There are 11 hidden switches. A switch that is on adds its own fixed numbers to the row, and there is some noise. The rows also spread widely along 14 directions, which tell nothing about the answers.
In the rows, zero is written as 128.
Some rows, each with its switches (1 for on, 0 for off) after it:
[129  97 103 101 165 138 153 126  97 147  91 195 161  90 125 135 121 131
 145 176 120 103 243 142 135 122 139]	1 0 1 0 0 1 1 0 0 1 0
[150 140 123 122 132 120 146 124 167 143 151 188 169 110 130 207  92 129
 151 103 110 124 183 135 119 130 131]	0 1 1 1 0 0 1 0 0 1 0
[136  57 149 160  99 164  99 119 108 172 164 116  84 146 128 106 149 146
 100 113 129 117 109 117  68 163  81]	1 0 0 1 0 0 0 1 1 0 1
[152 130 197 118 115  95 160 145 130 171 105  87 120 137 181  95  99 116
  98 150 190 163 108 184 118 130 117]	1 1 1 1 1 0 0 0 1 1 1
[191  76 129 138 138 117 173 130  95 121 125 138 121 114 130 101 130  86
 131 145 130 116 118 158 158 132 154]	1 0 1 0 0 0 0 1 1 0 1
[173  55 147 113 153 117 143 132 115 149 115 129 138 133 128 120 120 110
 171 114 122  86 105 112 125  95 126]	0 1 0 0 0 1 1 0 1 0 0
[139 119 138 128 175 150 182 134  92 103 107  85  99 120 131  93 132  96
 126 195 114 135  90 119 123  99 111]	0 0 1 0 1 0 0 1 0 1 1
[146  93 130 131 101 152 146 128 116 133 150  92 114 150 149 147 106 126
  82 142 167 161  91 163 100 159 101]	1 1 1 0 1 0 1 0 0 1 1
[113 145 126  74 114 134 126 168 132 116 100  83 183  99 171 182 125 110
 170 158 187 137 131 153 113 117  92]	0 1 0 0 1 0 0 1 0 0 1
[185  94 102 126 191 138 205 110 127  87 108 139 126  94 110 128 107 106
 111 165 102 118 113 164 143 103 146]	1 1 1 0 0 0 0 0 0 0 0
[119  76 100 138 113 144  77 171  94 147 138 151 146 105 122 102 114 169
 114 175 108 103 182 170 134 162 134]	0 1 1 1 0 0 1 1 0 0 0
[137  99  96 130 103 137 159 190  96 208 111 175 175 136 175 131 138  89
 188 156 154 124 171 101 112 180 125]	0 0 0 1 1 0 0 1 1 1 1
[135  99 136 115 148  99 100 138 131 193 108 140 134 122 128  68  91 181
  49 178 121 126 147 146  96 120 122]	0 0 1 0 0 0 1 1 0 0 1
[103 116  82 126 100 190 104 150 100 117 172 139 148 109 116 137 170 105
 158 148 131 125 127  85  91 148  60]	1 0 0 0 0 0 0 0 0 0 0
[144  78 149 163 127 124 120 157 139 144 137 132 125 136 145 113  94 166
 122 109 146  87 109 208  92 109  97]	0 0 0 0 0 1 0 1 1 1 1
[107 169 177 149  85 132 113 131 138 119 158 123 112 107 140 127 127 147
  77 154 143 168 182 208 127 154 121]	1 0 0 1 0 0 1 0 1 1 1
[118 114 170 176 115 154  97 148  79 122 184 161  94 120 107  84 146 118
 176 132  79 105 164 113 149 132 124]	0 0 1 1 0 0 0 0 0 1 1
[158 122 153 126 115  98 173 142 128 156 142 171 143 133 132 136 133  85
 179  97 128 110 138  74  87 102 125]	0 0 0 1 0 0 0 1 0 0 1
[116  74  83 113 101 142  90 140 113 133 154 175 159  95 132 126 119 130
 143 123 175  84 132 125  84  84  37]	1 1 1 0 1 0 0 0 0 1 1
[131 105 123 117 119 132  99  99 163 111 162 138 120 105  96 171 110 165
  69 115  96 124 138 133  76 102 100]	1 1 0 1 0 0 1 1 0 0 0
[150 119 102 138  96 123 191 158  84 157 130 167 132 152 141  83 142  87
 134 164 146 133 139  91  95 138 126]	0 1 1 0 0 0 1 1 0 1 1
[142 118 121 115 186 151 131 132 127 146  97  91 130  98 124  96 126 153
  72 212 107 142 137 171 133 153 139]	0 0 1 0 0 0 0 1 0 0 0
[151  60 142 155  85 112 110 188  79 127 157 142 138 138 151 115  99 127
 165 101 154  87 113 188 130 125 117]	1 0 1 0 0 0 0 0 1 0 1
[115 115 113 159 127 189  89 182 120 167 156 129 142 127 128 145 150 138
 152 161  79 142 155 119 140 205 134]	1 0 1 1 1 0 0 1 0 1 1
[132 119  99 115 136 158 146 157 164 147 124 110 161 127 168 181  78 127
 123 147 154 163  74 149 114 147  65]	1 1 0 0 1 0 0 0 1 1 1
[ 99 119 104 128 176 225  99 135 139 141 119  91 134  95 129 141 146 145
 145 194 128 137 137 143 120 163  64]	1 0 1 0 1 0 1 1 0 1 0
[149 146 169 141 143 102 153 130 193 171 145 180 134 140 125 137  73 140
 118 101 112 142 142 144 112 112 126]	1 0 0 0 0 1 1 1 0 1 0
[103  87  71 116 142 172 137 143  83 152 108 143 140 102 141 114 131 128
 114 206 130 126 158 112  94 138  67]	1 0 1 1 1 0 1 0 1 1 0
[172 153 144 170 146 153 178  99 151 101 168 133 103 105 117 139 141  93
 117 135 100 150  93 168 142 137 130]	1 0 1 0 1 0 0 0 1 0 0

New rows. What belongs after each?
[142  72 161 123 126 179 123 120 114 168 119 126 120 129 153 142 133 121
 196 116 189 110 165 139 121 156  83]	1 1 1 0 0 0 1 1 0 1 1
[141 157 186 158  91 106  89 134 181 156 180 104 116 134 123 114 135 155
  76 106 123 145 104 172  86 136 124]	0 0 0 1 0 0 1 1 1 0 0
[135 114 119 112 135 131 156 124 115 103 129 172 155  85 122 185 130 113
 170 124 120  94 200 138 101 102 126]	0 0 0 1 0 0 0 0 0 0 0
[114 130  82 110 128 136 104 173 110 112 101 140 180  78 116 122 172 148
 118 192 119 103 206 170 113 123 149]	1 0 1 0 0 0 1 1 0 0 1
[115 122 113 144  89 189 126 151 116 180 158 137 135 163 146 194 156 131
 149 124 108 157 141  74  73 209 101]	1 0 0 0 0 0 1 0 1 0 1
[148 108 124 137 134 112 205 127 113 203  93 192 121 152 145 105 127 142
 109 134 141 109 169  98  20 115 112]	1 0 1 0 0 0 0 1 0 0 1
[131 130 174 112 127 123 121 109 127 126 122 128 130 114 117 176 173 143
 133 110 114 109 218 131  72 105 155]	1 0 1 1 0 0 1 0 0 1 1
[139 150 166 132 106 102 178 174 112 146 122 127 134 156 148 167 126 109
 146 132 101 149 153 112  95 136 170]	1 0 1 1 1 0 1 1 0 0 1
[132 141 107 123 134 160 139 112 152 152 154 161 138 108 132 153  98 114
 101 171 125 178 152 120 150 179 100]	0 0 0 0 0 0 1 1 0 1 1
[117  90 156 121 149 166  92 167 119 135 105  77 128 110 133 115 106 171
 112 190 114 145 168 209 167 178 153]	1 1 0 1 0 0 1 0 0 0 0
[124 118 183 130  88 117  96 152 153 186 133 128 134 140 168 118  87 159
 111 119 181 149 138 187 112 138  99]	1 1 0 0 1 0 1 0 1 1 1
[114 135 109 133  75 103  98 220 117 112 162 106 169 139 126 138 126 149
  78 150  95 148 117 154  96 146 156]	1 0 0 1 0 0 0 0 0 0 1
[148 107 120 127  81  99 139 161 117 171 171 174 149 155 153 152  66 119
 110 112 139 152 114 112 108 155 103]	1 0 1 0 0 0 0 1 0 0 1
[147 116 147 158 111 145 145 111 109 126 161 151 102 105 131  96 121 102
 109 167 132 148 134 169 160 151 119]	0 0 0 0 1 0 1 0 1 0 1
[132  76 172 106  69 117  97 114 112 199 143 119 118 147 146 154 153 147
  91  98 172 128 175 115  36 153 115]	1 0 0 1 1 0 0 1 0 0 1
[113 145 136 145  78 135 122 198 112 112 176 124 158 124 146 114 131  96
 173 133 167 132 122 163 122 140  95]	0 0 0 1 0 0 0 0 0 1 0
[138 112 113 107 164 178  78 144 148 142 123  71 159  94 125 131 151 133
 106 194 129 158 138 165 173 188 129]	1 0 1 0 0 0 1 1 0 1 1
[137 136  88 132 135 108 195 160 119 139  96 172 150 114 139  85 103 130
  82 197 141 130 151 160  89 111 117]	1 0 1 0 0 0 1 1 0 0 1
[120  77 136 137  87 170  81 104  55 125 169 109  79 115 120  90 159 117
  90 175 128 139 141 127 129 162  96]	1 0 1 0 1 0 1 1 1 0 0
[120  95 111 114 121 134 101 165 149 151 124 157 192  84 153 167 123 135
 198 108 187  68 154 158  78  92  52]	1 0 1 1 1 0 0 1 0 0 1
[115 124 100 130 124 162 170 187  70  56 137 123 150 107 128 122 134  73
 177 194 109 134 128 138 174 131 122]	1 0 0 0 0 1 1 0 0 0 1
[159  87 140  76 132 122 142 137 114 179  97 134 162 127 157 156 111  94
 164 142 141 150 152  84 153 150 135]	1 1 0 0 0 0 1 0 1 0 1
[167  79 106 106 120 101 129 158  83 132 149 146 160 115 116 115 143  78
 159 138 114  99 128  78 131 113 139]	0 0 1 1 0 0 0 1 0 0 0
[138  83 123 115 113  96 133 187  74 113 132 151 161 141 124 163 113 123
 163 125  81  95 156 121 117  98 174]	1 0 1 0 1 1 1 0 0 0 0
[120 150 106 109 139 124 115 174 102  94 138 141 166  88 125 131 119 105
 154 183  86 133 145 115 171 116 130]	0 0 1 0 0 0 0 1 0 0 1
[168 120  97 182 122 144 190 169 133 115 145 140 128 145 124 129 125 144
  84 145 102 135 101 199 100 167 168]	1 1 1 0 0 0 0 0 0 0 1
[146 101  84 119 153 135 159 192 124 151  69 111 174 116 149 123 152 135
 131 176 131 105 136 157  93 130 139]	1 1 1 1 0 0 0 1 1 1 1
[140  82  98  62 120  97 111 157 105 111 109 148 202  93 141 198  98 118
 148 139 151 109 202 151 142 108 147]	0 0 0 0 0 0 1 0 0 1 1
[137 155 136 119  97 142 149 135 138 105 152  85 143 126 148 182 143  98
 140 127 157 149  96 141  91 137  94]	0 0 0 0 0 0 1 1 1 0 0
[150  78 120 179  97 182 104 146 126 178 180 129 119 154 117 128 174 141
 123 115 127 119 144 147  83 210 131]	1 0 1 1 0 0 1 1 0 1 0
[140  81 132 139 134 142 143 133  83 136 168 164 104 142 114  95  93  94
 160 132  96 122  94  52 128 107  78]	1 0 1 0 0 0 1 0 0 0 0
[152 113 101 147 123 101 208 160 115 152 130 177 137 153 142 157  80 129
  69 154  91 147 147 150  94 151 164]	1 0 1 1 1 1 0 1 0 1 1
[139 106 112 126 112 159 163 116  79 132 163 125 118 134 134 135 147  73
 110 172 117 166 116  72 132 174  95]	1 0 1 1 0 1 1 0 1 1 1
[140 115  79 116 168 115 178 166 121 151 109 200 163 108 137 114  71  96
 148 177 101 130 133  87 143  97 104]	1 0 1 0 1 0 0 1 0 1 1
[130 130  86 137 158 148 172 131 118 111 112 203 132  74 127 108 101 123
 148 179 106 106 159 141 133  93  83]	1 1 1 0 0 0 0 1 1 0 0
[114  88 171 103 102 126  64 132 133 162 139 144 133 123 143 160  64 178
 110 117 147 138 192 178 128 134 117]	1 1 0 0 1 0 1 0 0 1 0
[155  82 137 129 139 144 179 114 135 172 113 126  97 157 135 101 107 129
  98 135 155 136 105 114  63 123  92]	1 1 0 0 0 0 1 1 0 1 0
[110 112 128 106 133 146 123 149  89 122 103 110 142  97 153 137 120 137
 124 194 131 132 168 169 146 149 115]	0 0 0 0 0 1 0 1 1 0 1
[148 140 166 122 150 121 150 109 139 100 122  90 101 115 128 120 122 138
  74 147 118 146 100 161 108  88 116]	1 1 1 0 0 0 0 0 1 1 1
[141 121  90 105 147 140 148 144 117 146  89 119 149  94 128  69 143 129
  68 228 141 150 150 154 133 149 134]	1 1 1 0 0 0 1 1 0 0 1
[126 138  99 136 122 117 168 152  94  91 142 182 143 109 128 146  93 121
 107 176  77 138 153 142 143 116 129]	1 0 1 0 0 1 1 0 1 0 1
[149  61 117 125 124 161 145 147  79 126 125 124 131 129 143 161 125  99
 167 144 143 119 155 142 140 155 133]	1 0 1 0 1 0 1 1 0 1 1
[140  90 140 126 118 113  98 127 132 130 136 145 142  85 143  96 100 152
  98 140 179  98 144 240 135  95  93]	1 1 1 0 1 1 0 0 1 1 0
[140  59 143 102 152 161  92  85 118 189 117 134 114 112 137 150 125 137
 123 147 125 127 177 100 127 152 105]	0 0 0 0 1 0 1 1 1 1 1
[133  75 131 114 102 135 131 115  74 172 135 170 138 102 146 110 141  97
 160 152 185 101 188 113 106 135  85]	0 0 1 1 1 0 1 0 0 0 1
[135 131 127 161 147 135 129 181 157  85 113  95 151  98 138 134 127 166
 134 134 134  86 100 243  95  89 110]	1 0 1 0 0 0 0 1 1 0 1
[125 103 157 120  66 100  93 188  83 167 161 119 151 153 163 133  89 128
 113 146 154 154 157 158 137 175 144]	0 0 1 1 1 0 1 0 0 1 1
